The rows are grouped in 4 ways, from coarse to fine. Each group lies inside one group of the grouping before and may be the whole of it. The rows also spread widely along 12 directions, which tell nothing about the answers.
Known rows, each followed by its group in each grouping:
[ 0.85 -0.18 -0.90  3.62  1.78  0.75  0.28 -1.71 -0.06 -1.78 -0.26 -0.07
  0.46 -1.03 -2.01  0.74 -0.41 -0.25  1.64  1.25  0.51 -0.03 -1.49  0.30
 -0.30 -1.49  1.11]
fop Fol q_824 q_494
[-0.15  2.17  0.43 -1.16 -1.64  0.58  1.49  0.96 -0.86  1.03  0.08 -0.42
 -0.95 -0.57 -1.47 -0.21 -1.38  2.58  0.67 -1.62  0.28 -2.25  1.00  0.01
  1.89 -0.83 -0.60]
Vulen zavi q_753 q_80
[-1.03 -1.07  1.92  0.56  2.79 -2.91 -0.69 -0.86 -0.72 -0.75  3.00 -1.01
 -1.91  1.06  0.16  1.22 -2.51 -0.11  2.37 -0.19 -1.06 -1.86  2.19 -0.66
 -0.28 -0.46  0.41]
fop Fol q_824 q_739
[-0.84  1.48  0.11  2.65 -1.74  0.36 -1.37  0.89 -1.01 -1.55  0.87  0.46
 -2.48 -0.86 -0.02  2.09 -2.14 -1.24  1.09  1.03  1.26 -0.52  1.12 -1.54
  0.59 -0.29 -2.47]
Vulen lut q_897 q_773
[ 0.44  0.24 -0.90  1.03  2.05  1.48 -0.32  1.39 -2.01  0.03 -1.54  1.34
 -0.56 -1.58 -2.14 -0.03 -0.08 -0.50  0.22 -1.74  1.52  0.66 -2.09 -1.07
 -0.08 -0.85 -0.09]
kap moror q_674 q_804
[ 0.68  0.65 -1.67  0.18  0.77 -0.10 -0.25  0.87 -2.82  0.02 -2.21  0.53
 -0.96 -2.76  1.05  0.24  1.80 -0.94 -0.61  1.41 -0.85  0.47 -0.10  2.40
 -2.15  0.14 -3.95]
fop Fol q_757 q_421
[-0.69 -0.21  1.71  0.50 -1.16 -1.94  0.92 -0.33 -0.10 -0.54  0.61 -2.28
  0.43 -1.38 -0.01  1.88 -0.60 -0.50  3.18 -0.04  1.64 -1.34  0.60 -0.42
  2.40 -0.25 -0.83]
Vulen rep q_829 q_331
[ 1.34  1.88 -1.22  0.60  1.59 -1.67  1.98 -1.00 -1.38 -2.06  0.39 -1.74
 -2.68 -1.84 -2.94  2.04  0.69 -0.31  2.34  1.06 -0.05 -1.74  0.53  0.76
  0.81 -1.04  0.70]
Vulen zavi q_129 q_128
[-0.82 -0.09 -1.25  2.74  2.36  0.19 -1.83 -1.13 -2.60  0.04  0.57  2.02
  1.59  0.88 -1.82  1.36 -0.59 -2.23  0.07  1.66 -0.66 -0.25 -0.20  1.17
 -3.10  0.24 -0.62]
Vulen lut q_897 q_239
[-0.63 -0.04 -1.33 -1.79  1.00  0.48  0.42  2.55 -1.09 -0.33  0.04 -1.20
 -1.37 -3.84  1.01 -0.18 -1.03 -1.57  0.47  0.74 -0.74  0.03  0.21  1.84
 -0.53  0.45 -1.95]
fop dabom q_948 q_766
[ 0.45  0.88  0.93  3.00 -1.44 -0.62  0.07 -2.82  1.98 -2.74  1.44 -1.48
 -0.78 -0.07  0.14  1.67 -0.65  0.77  1.55  2.20  0.43 -0.01  0.56 -0.12
  2.04 -1.13  0.94]
fop dabom q_948 q_432
[-0.18 -0.89 -0.18  0.17  0.82  0.79  1.40 -0.46  2.98 -1.88  3.42 -0.39
 -0.34  0.00  0.18 -1.21 -2.39  0.50  0.01 -0.11  0.22  0.64 -1.47  0.95
 -1.30 -0.03  2.12]
kap moror q_674 q_342
[-0.11  0.04  0.97 -0.16  2.25  1.71  1.97  1.69 -0.40  0.07 -1.36  1.29
 -0.62  0.52 -4.12  0.62 -0.10  0.28  4.49 -1.90  2.16 -1.75 -0.60  0.09
 -1.17 -2.90  0.62]
kap vakor q_200 q_953
[ 0.79 -0.74  2.84  2.51 -0.24 -2.15  0.69 -2.02  0.48 -1.41  0.16 -2.71
 -1.60 -1.29  1.57  0.62  0.04  1.32  3.38  0.49  0.38 -1.88  0.55 -1.14
  2.00 -2.16 -1.16]
fop Fol q_771 q_152
[-0.83 -0.05 -0.51  2.31  1.59  1.75 -1.54 -0.75 -1.70  0.35 -0.02  1.63
  0.45  0.25  0.10 -0.17 -0.46 -1.22 -0.20  1.26 -1.30  0.30 -0.35  0.75
 -3.38 -0.64 -1.70]
Vulen rep q_679 q_944
[ 1.40  0.91  0.07 -0.57  0.21 -2.08  2.53 -2.84  1.73 -2.80  1.74 -0.50
 -2.32  1.75  0.21  0.27  1.95  1.04 -0.75  1.32 -0.14  0.68 -0.56  2.85
 -2.69  0.28  0.57]
Vulen zavi q_41 q_115
[ 1.20 -0.57 -1.08  1.45  1.26 -1.19  0.74 -1.92 -0.43 -0.68  0.99 -0.30
  1.58 -0.74 -0.12 -0.09  0.30  0.21 -0.14  1.55 -1.14 -0.72 -0.79  2.35
 -2.37  0.19 -0.13]
kap vakor q_171 q_105
[ 0.91  3.06 -2.21  0.94 -1.08  1.36  0.00 -1.99 -0.65 -0.06  0.59  1.91
  0.50  1.40 -1.70 -0.25  0.05  2.26 -3.83  0.06 -0.80  1.25 -0.74  1.18
 -0.56  0.79  0.81]
Vulen rep q_679 q_962
[-1.73 -0.22  0.72  0.50  1.31  0.76 -1.46  0.82  0.06 -1.84  1.16  0.49
 -2.73 -0.15  0.72  1.10 -1.00 -2.87  0.68  0.16  1.07  2.93 -0.77 -0.98
 -0.80  0.18 -0.80]
Vulen lut q_577 q_830
[ 0.69  0.11  0.31 -0.10  2.38 -1.16  0.55  0.28 -0.80 -0.86  1.96 -0.69
 -2.98 -0.42 -1.29 -0.43 -2.35  1.07 -0.65 -2.74  0.58 -0.13 -1.28 -2.18
  0.76  0.31  1.92]
Vulen lut q_137 q_717
[ 0.73  1.60 -1.27  0.27  1.92  0.05 -0.96 -0.35 -4.25  2.21 -0.61  0.54
 -0.63 -1.25 -0.97 -1.20 -0.26  1.46 -2.56 -1.45 -2.32 -1.07 -0.25 -0.46
  0.18  0.11 -0.88]
Vulen lut q_897 q_239
[ 0.91  0.50 -0.89  1.15  0.60  1.03  1.51  1.15 -0.88 -1.14 -2.88  2.13
  0.35 -0.10 -3.47  1.36  1.25 -0.07  1.24 -1.12  3.79  0.97 -2.45  0.73
 -1.04 -0.76 -0.30]
fop Fol q_824 q_739
[-1.10 -0.59  2.51  2.31 -4.46 -1.40 -1.38 -0.52  0.54 -0.06  1.86 -1.03
  0.66 -0.58  4.16  0.14 -2.63  0.47  0.02  1.06  0.57 -1.38  1.05 -0.79
  0.51  0.64 -4.16]
Vulen lut q_577 q_830
[ 0.85 -0.34  1.86  2.89  1.21 -2.10 -0.70 -2.54 -0.43 -1.80  1.00 -0.96
 -2.79  0.43  1.43  0.84 -0.05  0.58  1.43  1.72 -1.15 -1.43  1.31 -0.47
 -1.02 -1.59 -1.09]
fop dabom q_948 q_432
[-0.42  0.53  2.39  2.83 -0.97 -0.09 -1.29 -1.65  0.68 -0.96  1.09  0.89
 -1.38  2.28  0.63  0.69 -1.43  1.94  0.54 -0.32  0.76  0.00  0.76 -1.71
  0.69 -1.24 -0.50]
fop Fol q_771 q_152
[-1.18  1.78 -0.25 -0.31  1.68  0.96 -0.02 -0.91  1.15 -2.35  0.08  0.02
 -1.44  0.40 -2.64  2.84  1.20 -1.61  2.18  0.60  1.29  3.69 -0.15  0.56
  2.54 -0.74  2.63]
fop Fol q_757 q_421
[ 1.78  1.10 -0.17  3.09  0.78 -0.80 -0.96 -4.08  0.37 -2.36  1.22 -0.50
 -2.76  0.01  1.55 -0.15  1.41  1.01 -2.01  1.63 -1.80  1.74 -0.74 -0.45
 -0.08 -0.77  0.28]
kap moror q_674 q_804
[-1.68 -0.44  0.28 -1.10  3.47 -0.09 -2.19  0.19 -2.35  1.14  0.13  0.43
  0.24 -0.20  0.16  0.25 -0.22 -1.50 -0.55 -0.47 -1.51  1.67  0.26  0.44
 -0.20  0.55  0.03]
fop dabom q_948 q_766
[ 0.79  0.34 -0.28  3.31  1.01 -0.41  0.92 -3.56  2.39 -3.93  2.82 -1.02
 -1.71  0.60 -1.14  1.29 -0.46 -0.72  1.42  2.57  0.06  0.70 -1.02  0.53
 -0.92 -0.98  2.39]
Vulen lut q_577 q_830
[-0.90 -0.19  3.25 -1.35  1.05 -1.42  1.10  0.70  0.81 -1.39  0.85 -0.57
 -3.64  1.29 -0.13  1.70  0.22 -0.35  4.48 -0.95  1.44 -0.64  1.60 -0.47
 -0.19 -1.86 -0.83]
kap vakor q_200 q_953
[ 0.56 -0.10  1.58  0.47 -2.89 -1.64  1.61 -0.79  1.70 -1.09 -0.01 -2.79
  0.95 -2.14  1.18  0.39 -0.47  1.85  1.06 -0.89  2.41  0.34 -1.11 -0.51
  4.51  0.14 -0.17]
fop Fol q_824 q_494
[-1.72 -0.36  0.02 -2.08  2.33 -0.08  0.26  1.37  1.00 -1.78  1.56 -0.33
 -1.59 -0.51 -0.43  1.21 -0.96 -2.00  1.22 -0.59  1.21  3.12 -0.51  0.82
  0.50  0.80  1.37]
fop Fol q_757 q_421
[-0.01 -0.63  0.88  3.27  0.93  0.06 -0.39 -1.14 -0.35 -1.47 -0.39 -0.06
 -1.51 -0.57  1.09  0.76  0.11 -0.86  2.78  2.52 -0.73 -1.23  0.76  0.88
 -2.60 -2.20 -2.73]
fop Fol q_824 q_739
[ 2.48  0.70 -0.42  3.96  0.42 -1.79 -1.08 -3.66 -2.02 -0.92 -0.78  0.52
 -0.03  0.19  0.30  0.35  1.45  1.76 -2.32  1.45 -0.95 -0.20 -0.70  0.22
 -0.92 -0.22 -0.84]
fop dabom q_948 q_432
[-0.31 -0.60  3.12  3.10 -1.12 -0.06 -1.13 -1.44  0.28 -0.85 -1.14 -1.11
 -0.87 -0.75  2.37  0.70  0.35  0.12  2.67  1.33  0.54 -0.39  0.49 -1.14
  1.09 -2.30 -2.54]
fop dabom q_948 q_432
[ 0.76  1.46 -0.99  0.94  1.17 -0.74  0.18  0.21 -1.79 -1.45 -0.03 -0.12
 -3.46 -1.32 -0.72  1.23 -0.21  0.05  0.89  0.84 -0.62 -1.01  1.21  0.41
 -0.56 -0.79 -1.48]
fop Fol q_824 q_494
[ 0.54 -0.77  1.35  1.10  0.95 -1.80  1.47 -0.18 -0.30 -1.09  0.55 -1.70
 -1.07 -1.16 -0.64  0.98 -1.04  0.40  3.87  0.70  0.40 -3.49  1.13  0.48
 -0.21 -1.72 -0.53]
fop dabom q_948 q_432

New rows, each followed by its group in each grouping:
[ 2.28  0.04  0.10 -2.84 -2.42 -1.61  4.38  1.48  1.48 -0.69  0.52 -1.25
 -1.75 -1.61  1.91 -2.40 -0.47  3.89 -1.64 -1.33  0.99 -1.99 -0.92  2.67
 -1.62  0.75 -1.92]
fop dabom q_948 q_766
[ 1.59  0.15  0.82  1.76 -0.75 -1.79  0.66 -1.74 -2.20  1.73 -0.98  1.44
  1.96  1.56 -0.08 -0.81  0.52  3.73 -0.75 -0.35 -0.58 -3.63  0.55  1.73
 -2.49 -0.63 -2.53]
fop Fol q_771 q_152
[ 0.94  0.38  1.00  0.50 -0.28  0.12  1.45 -0.43 -1.81  1.71 -2.44 -0.16
  0.65 -0.91 -0.31 -0.98  1.54  1.66  1.34 -0.44 -0.28 -2.74 -0.42  1.28
 -1.28 -1.78 -2.68]
Vulen lut q_137 q_717
[-1.46 -0.10 -1.58  0.54  1.81  1.16 -0.95  0.47 -0.75 -0.47  2.16 -1.35
 -0.13 -3.10  0.45 -0.38 -2.78 -2.10 -0.13  1.31 -1.87  0.68 -0.36  0.63
 -0.12  0.53 -0.04]
Vulen zavi q_129 q_128
[-1.80  0.65  2.01 -0.63 -0.61  1.86  0.57  0.96  2.67 -0.95  2.31 -1.49
 -2.12 -0.58  0.03  0.19 -2.94  0.64  3.34 -0.79  0.41 -0.04  1.03 -1.33
  2.72 -1.83  1.07]
kap vakor q_171 q_105
[ 1.20  1.51  0.45  2.01 -0.94  1.83  0.99 -1.48 -1.09  1.24 -2.76 -0.39
  0.12 -1.50 -0.05 -1.02  1.66  2.48  1.96  1.99 -2.16 -3.60  1.16  2.06
 -0.84 -3.57 -2.85]
fop dabom q_948 q_766
[ 0.81  2.26 -0.10 -0.64 -1.09 -2.47  1.65 -1.00  0.12 -2.95  0.43  1.00
 -3.06  2.31 -1.53  3.24  2.41 -0.18 -0.07  0.35  2.66  1.67  0.29  1.35
 -1.00  1.07 -0.46]
Vulen rep q_829 q_331
[-0.01 -0.43 -0.53  2.87  2.12  0.60 -0.21  0.28 -1.45 -0.44  0.16 -1.10
  0.76 -2.67 -2.76  1.07 -2.61 -0.68  3.30  0.52  0.28 -2.67 -0.05 -0.88
  1.44 -1.79  1.13]
fop dabom q_948 q_766
[ 1.63 -1.59  0.23  1.40  1.86 -2.41  1.32 -0.60  0.92 -3.24  2.19 -3.89
 -2.80 -3.95  1.20 -0.13 -2.10 -0.03  1.01 -0.04  0.54 -0.05 -1.64 -1.46
  2.11  0.00  1.59]
fop dabom q_948 q_432
[ 0.28  1.48  1.07  1.29 -2.23 -1.16 -0.17 -1.46 -1.01 -0.09  0.31  0.77
 -1.67  1.30  1.99  0.21  0.64  1.47 -0.72  1.77 -1.16 -1.78  1.89  1.56
 -2.72 -0.48 -4.21]
Vulen zavi q_129 q_128
[ 1.50  2.31 -1.41 -0.45 -0.14 -2.30  0.49 -2.72 -1.00 -0.73  1.36 -0.26
 -1.52  0.25  0.62  0.50  1.99  1.45 -2.12  1.76 -2.64 -0.55  1.57  2.73
 -1.04  0.63 -0.89]
kap moror q_674 q_342
[ 1.79 -0.08 -0.55  0.48  0.54 -0.68  2.56 -0.05  1.32 -2.18  1.66  0.14
 -2.58  0.10 -0.32 -1.10 -1.61  2.40 -0.76 -0.76  0.77 -0.72 -1.25  0.93
 -2.37 -0.16  0.42]
fop Fol q_824 q_739
[ 0.15 -0.04  1.75 -1.92  0.26 -1.26  2.41 -0.01 -0.35  0.21 -0.89 -0.46
 -1.19  0.35  0.62 -0.44  2.05  0.74  1.55 -0.33  0.31 -1.09  0.02  2.36
 -2.32 -0.87 -2.41]
Vulen zavi q_129 q_128
[-1.02  0.95 -0.33 -0.20  2.70 -0.72 -0.77 -0.14 -0.60 -1.56  2.30  0.21
 -3.14  0.72 -1.05  1.58 -1.66 -0.77  0.77  0.24 -1.01  0.68  1.54  0.04
 -0.22 -0.05  1.01]
fop Fol q_824 q_739
[ 0.51  1.13  0.64  2.74 -3.29  0.26  0.42 -0.56  0.01 -0.50  0.74  2.07
 -0.43  2.05  0.34  0.23 -1.46  2.16 -0.35  0.77  1.02 -2.48  0.86  0.56
 -3.26 -0.53 -3.15]
Vulen rep q_679 q_944
[-0.19 -0.30 -1.10  1.41  1.92  1.99  0.08 -0.72 -0.98  1.23 -0.35 -0.30
  2.42 -2.00 -0.86 -1.44 -1.03  0.68  0.65  0.57 -1.95 -1.07 -0.84  1.64
 -0.50 -1.27  0.21]
fop Fol q_771 q_152
[ 1.83  0.95 -1.00  2.84 -0.73  0.32  1.57 -1.03 -1.87  0.47 -1.27 -0.81
  0.95 -2.57 -1.35 -0.69 -0.15  1.84  0.88  1.00 -0.62 -3.74 -0.57  1.03
 -0.62 -1.73 -1.84]
Vulen zavi q_129 q_128
[ 1.33  1.40 -2.23 -0.62  1.07 -1.67  2.29  2.11 -2.31 -0.74  2.06 -0.20
 -2.42 -1.67 -3.31  0.45 -3.26  1.28 -0.02 -1.42  0.59 -3.74  0.46  0.24
 -0.88  0.70  0.27]
Vulen zavi q_129 q_128
[-0.30  0.98  0.51  1.24 -3.79  0.08  0.77  0.17  1.51 -1.45  1.37 -1.51
 -0.45 -1.72  1.00  0.78 -2.10  0.77  0.31  0.05  2.03  0.16 -0.30 -0.88
  2.60  0.45 -1.06]
Vulen rep q_829 q_331
[ 0.60  0.12 -0.73  2.05 -0.25 -0.43  0.19  0.69 -0.64 -1.70  1.49  0.38
 -1.66 -0.93 -0.47  0.37 -2.40 -0.13 -0.66 -0.32  1.63 -0.41 -1.21 -0.96
 -0.91  0.66 -0.75]
Vulen lut q_897 q_239
[ 0.02 -0.17  0.88  1.07 -0.10 -1.79 -0.12 -3.04  1.05 -1.61  1.72  1.28
  0.66  3.30  0.53  0.77  1.08  0.00 -1.97  0.59  1.07  2.55 -1.48  1.33
 -2.11  1.51  0.50]
Vulen lut q_897 q_239
[-1.51 -1.03  0.85 -2.67  0.10  1.16  2.27  3.42  0.68  0.76 -0.15 -0.51
  0.97 -1.63 -0.72 -0.50 -1.89 -0.14  3.29 -1.04  1.54 -1.95  0.08  2.09
 -0.70 -0.74 -0.97]
fop dabom q_948 q_766
[-0.09 -0.14 -2.30  0.24  3.24  0.44 -0.84  0.55 -3.40  1.06  0.92 -0.16
 -0.85 -2.85  0.76 -1.65 -1.37 -1.23 -1.70  0.91 -3.62 -1.05 -0.14  1.56
 -3.11  0.50 -1.91]
Vulen lut q_897 q_773
[ 0.62  0.68  1.99  2.82 -2.48 -0.67  0.82 -2.10  1.88 -2.52 -0.48 -0.44
 -0.94  0.56  0.20  2.08  1.70  0.25  3.16  1.68  2.32 -0.34  0.14  0.06
  0.78 -2.06 -1.35]
kap moror q_674 q_804
[-0.16 -0.35 -1.38 -0.96  0.19 -1.18  1.74 -1.12  1.21 -1.59  2.07 -2.37
  1.18 -2.24  0.58  0.37 -0.06 -1.31 -0.30  1.29 -0.13  1.66 -1.38  2.62
  0.19  1.78  0.95]
Vulen rep q_829 q_331
[-0.29 -0.91  2.59 -0.69 -0.93 -0.19  1.26 -1.09  3.11 -1.53  2.03 -1.05
 -1.77  0.97  2.92 -1.83 -0.78  1.70 -1.26 -1.39  1.06  2.56 -2.03 -0.30
 -0.11  0.28  0.35]
Vulen zavi q_753 q_80
[ 0.98  0.59  0.52  4.24 -0.41  1.29 -0.54 -3.15  0.46  0.12  0.93 -0.94
  1.07 -0.79 -0.01 -1.04 -1.51  2.63  0.61  1.06 -1.96 -1.89 -0.11 -0.86
  1.17 -2.34  0.56]
kap vakor q_171 q_105
[-0.31  0.20  1.80 -0.69 -2.45 -1.45  1.88 -0.61  2.78 -1.55  2.40 -2.68
 -1.16 -0.88  2.06  0.09 -1.65  1.90  1.71  0.28  0.42 -0.90  1.09  0.78
  2.26 -0.25 -0.38]
fop Fol q_771 q_152
[ 1.50 -0.10 -0.81  3.20 -2.28  2.25  1.13 -0.01  0.23 -0.91 -2.86  0.46
  0.44 -2.80  1.78 -1.31  1.05  0.80  0.05  1.99  0.78 -0.21 -2.04  2.06
 -2.57 -1.54 -4.29]
fop Fol q_824 q_494
[ 0.78  0.54  0.19 -0.41  0.69 -0.89  1.29  1.36 -1.31 -0.04  0.18  3.01
 -1.04  2.53 -2.71  0.53 -0.38  1.65  0.08 -2.30  2.32 -1.88 -0.14  0.50
 -3.05 -0.13 -0.53]
kap moror q_674 q_342
[ 0.17  1.11  0.36  0.82 -2.71 -0.33  1.48 -0.69  3.29 -3.21  2.59 -1.10
 -2.69 -0.10  1.30  0.66 -1.96  1.44  0.42  1.19  0.94  0.45  0.58  0.66
  0.68 -0.13 -0.25]
fop Fol q_824 q_739
[ 1.50  1.24 -1.37  0.91 -0.89  0.00  1.33 -0.52 -0.58 -0.23 -0.42  2.20
  1.37  1.30 -2.31  0.18  0.01  2.33 -1.61  0.13  1.10 -1.27 -0.67  2.37
 -2.30  0.28 -0.16]
fop dabom q_948 q_766
[-0.44  0.21 -0.38  0.81  2.12 -2.08  0.02 -0.29 -2.22 -0.13  2.00  0.35
  0.52  0.85 -3.26  1.98 -1.96 -0.70  1.50 -0.44  0.53 -2.29  0.74  0.02
 -0.34  0.51  1.21]
Vulen lut q_897 q_239
[ 0.76 -2.57  2.53  3.42 -2.43 -1.17  0.81 -0.18  0.63 -0.85 -1.62 -2.15
  2.11 -3.05  2.33  0.17 -0.38  0.11  3.15  0.91  2.83 -1.97 -1.52 -0.34
  0.77 -1.30 -3.19]
fop dabom q_948 q_766
[ 1.23  0.26  0.86  0.88  0.27 -0.67  2.51 -1.92  1.69 -1.66  2.10 -1.72
 -1.97  0.04 -0.27 -0.72 -1.01  2.16  1.17 -0.23 -0.16 -1.49 -0.50  0.01
 -0.31 -1.24  1.29]
Vulen rep q_679 q_944
[-0.70  0.67 -1.36 -0.20 -0.47  1.73  0.38 -0.39  1.67 -1.69  1.51 -0.94
 -0.15 -1.85  0.87 -0.61 -0.94 -0.88 -1.51  1.01 -0.13  2.88 -1.86  1.39
  0.21  0.93  0.59]
Vulen zavi q_41 q_115
[-0.31  3.21 -0.14  0.75 -3.85  1.51  0.67 -1.34 -0.32  1.35 -0.57  0.50
  1.44  0.41 -0.86  0.41  0.36  2.13  0.68  1.77 -1.19 -2.67  2.03  2.41
  0.35 -1.37 -2.35]
Vulen lut q_577 q_830
[ 0.67 -0.36  0.76  1.47  3.69 -1.29 -0.43 -0.59 -0.01 -2.91  2.31 -1.45
 -4.57 -0.80 -0.88  0.74 -2.33  0.03  0.74 -1.32  0.53  1.02 -0.79 -3.16
  1.92 -0.67  3.03]
fop dabom q_948 q_432
